The groups are shells around one centre, one inside the other: the same stretched ball of 5 dimensions in 7 sizes.
In the rows, zero is written as 128.
Known rows, each followed by its group:
[135 141 151 175  94  90 188 127 146 123 152 145 148 145 182 135] => vod
[101 108 164 162 114  81 127 106 157  99 133 105 106 135 169 132] => lume
[ 97 145 169 169 109  99 136 122 138  88 140 105 122 128 158 142] => depa
[113 124 142 176  83  90 171 105 148 106 161 114 137 123 163 103] => turi
[102 136 164 167 102 101 143 115 147  95 140 107 126 126 164 133] => ziged
[124 120 148 176 118  67 145 111 150 123 126 144 117 168 166 160] => Livov
[119 157 171 179 128  72 163 150 127 106 146 139 123 155 170 164] => turi
[122 165 158 186  98  86 194 146 123 105 171 133 146 133 168 129] => depa
[120 126 162 176 131  56 149 132 140 113 138 138 108 163 171 158] => Nal
[110 149 150 179  91 100 162 116 137 100 150 118 139 130 155 130] => Nal
[ 91 134 164 175 132  74 106 115 135  88 122 109  96 151 141 165] => vod
[132 109 174 156 112  79 172 131 165 124 145 134 126 142 210 131] => lume
[109 110 179 156 128  77 131 123 159 104 129 115 103 143 187 147] => depa
[104 122 178 159 136  81 113 121 154 102 113 120 100 155 173 172] => ziged
[120 140 181 170 141  62 152 152 136 109 139 138 110 160 183 168] => lume
[135 126 140 180  91  76 188 117 148 127 156 144 141 147 176 123] => turi
[112 139 155 177  88  91 181 126 138  98 173 111 138 116 169 101] => Livov
[130 123 155 182 122  47 177 138 138 121 158 145 117 159 179 137] => Livov
[117 105 154 172 136  50 123 111 152 119 118 138  95 175 165 169] => Livov
[102 149 179 171 134  81 129 138 133  93 130 120 109 149 163 170] => Nal
[ 98 164 176 174 113  98 149 141 126  83 151 107 127 126 159 144] => lume
[126 113 132 185  96  60 175 107 146 122 158 136 127 149 163 115] => lume
[117 109 143 175 121  63 127  98 154 121 117 139 106 170 157 162] => vod
[110 153 175 166 109 103 155 135 141  98 141 119 133 132 175 148] => Nal
[128 113 146 165  89  94 165 101 165 125 137 133 138 142 182 127] => Livov
[104 151 165 168 101 110 143 119 143  95 133 114 133 131 161 148] => turi
[129  96 165 156 116  72 155 116 170 127 132 135 116 151 201 138] => depa
[111 103 139 175  97  71 149  95 155 110 147 116 117 138 160 113] => lume
[132 150 146 180  78  99 204 126 141 118 168 137 160 129 177 114] => vod
[109 100 167 158 124  75 120 106 165 110 119 118 101 150 178 149] => Nal
[108 156 167 183 126  71 153 144 122  95 150 126 118 148 157 155] => depa
[115  95 148 162  90  87 152  92 170 114 143 112 123 129 178 107] => vod
[124 133 174 168 132  68 154 141 144 115 135 141 115 160 185 164] => ziged
[138 150 166 176 101  82 209 153 137 120 171 145 149 138 196 127] => Livov
[ 98 161 170 176 108  98 151 136 126  85 152 108 128 126 155 140] => turi
[124 102 146 163  90  89 158  95 169 123 137 127 130 140 181 121] => turi
[127 133 154 179 117  66 165 129 140 119 143 145 124 160 172 151] => ziged
[109 108 168 162 120  73 136 117 156 105 137 114 106 141 178 135] => Nal
[125  98 170 161 134  55 145 125 161 123 130 137 101 162 195 151] => depa
[113 152 181 172 133  75 153 152 131 100 142 130 117 150 176 164] => ziged
[114 129 155 167 103  97 143 107 154 111 127 126 128 145 167 149] => ziged
[131 121 140 178 102  74 166 109 151 128 138 147 131 159 170 143] => vod

New rows. What belongs after each?
[135 119 174 159 103  83 194 140 159 122 163 133 137 131 214 115] => vod
[109  99 142 170  95  78 143  91 160 109 142 111 116 135 163 113] => Livov
[112 125 173 160 128  85 125 120 155 110 115 128 110 156 176 170] => ziged
[ 95 159 180 173 132  86 127 142 126  84 134 112 111 142 155 168] => lume
[133 113 163 166 121  65 162 127 157 127 137 145 118 160 193 149] => ziged
[132 116 153 172 112  67 168 121 153 127 141 145 124 158 184 142] => Nal
[112 158 151 183  90  98 174 125 130  99 160 120 144 128 155 125] => ziged
[101 145 174 166 103 102 154 131 140  88 154 102 129 117 171 125] => vod
[130 121 167 169 128  62 161 135 150 124 137 146 116 162 190 156] => depa
[109 151 175 177 126  73 156 148 126  95 153 122 117 141 168 148] => ziged
[105 125 184 162 139  71 128 135 146  98 130 118 100 148 179 160] => depa
[ 96 158 171 176 114  94 142 134 127  84 146 107 122 130 153 146] => turi
[126 117 171 170 133  51 163 142 145 117 149 139 109 157 191 146] => turi
[ 96 137 176 167 129  83 119 126 140  90 128 110 105 143 160 161] => ziged
[120 128 176 166 110  78 180 144 146 106 166 120 127 127 196 117] => lume
[113 149 172 164 102 109 158 128 147 102 139 120 138 131 178 145] => turi
[120 165 165 178  97  99 187 144 130 103 163 128 149 129 173 133] => ziged
[118 125 181 161 122  77 162 142 150 107 150 123 118 137 196 136] => ziged
[118 131 166 162 103 100 156 119 155 110 136 124 133 137 182 141] => Nal
[123 137 158 183 122  57 169 139 132 113 154 140 119 156 170 146] => depa
[105 120 151 167  96  97 137  97 156 103 132 111 124 133 161 130] => depa
[134 150 163 182 111  67 202 155 129 117 173 145 139 144 186 131] => Livov
[139 141 158 175 100  82 197 138 144 126 158 149 146 146 191 135] => vod
[123 125 167 169 102  78 186 137 147 109 170 122 132 126 192 109] => depa
[129  99 132 180  88  62 185 103 154 124 167 130 129 138 174  95] => vod
[124 159 168 173 107  95 177 143 136 109 149 137 142 141 179 150] => turi
[107 164 175 178 130  82 145 147 123  95 137 128 119 151 159 172] => turi
[127 133 169 174 113  68 187 147 140 113 167 133 129 138 191 125] => Nal
[101 122 158 169 104  87 139 108 149  96 142 106 117 130 161 126] => depa
[134 137 176 172 119  64 197 160 139 117 170 141 131 142 203 130] => vod
[123 114 131 181  84  77 174  99 151 119 157 128 134 138 162 107] => turi
[116 158 166 177 118  87 156 138 131 105 139 135 130 151 165 164] => depa
[107 142 145 181  84  96 168 112 137  97 161 111 139 122 153 111] => lume
[124 166 161 183 103  88 189 147 125 107 163 137 146 139 170 140] => turi
[121 172 165 188 111  78 191 159 116 102 171 135 141 139 167 140] => vod
[101 107 168 167 138  57 115 117 149 100 127 114  88 154 165 152] => vod
[112 143 188 160 122  91 156 148 144  98 145 118 123 133 191 147] => turi
[100 139 173 165 122  95 121 120 145  94 121 113 113 143 161 164] => Nal
[110 115 143 173  95  84 146  97 153 108 141 116 123 137 158 122] => Nal
[111 144 174 169 130  82 135 134 139 104 125 130 114 156 169 174] => Nal
[121 130 158 173  91  84 191 131 144 108 175 119 139 121 184 101] => depa
[121 142 158 169  96 103 166 120 148 112 141 129 141 137 175 140] => depa
[116 130 156 183 121  56 160 132 132 107 155 130 114 151 164 138] => depa
[108 138 147 177  89  97 159 109 141 100 151 113 136 127 154 121] => ziged
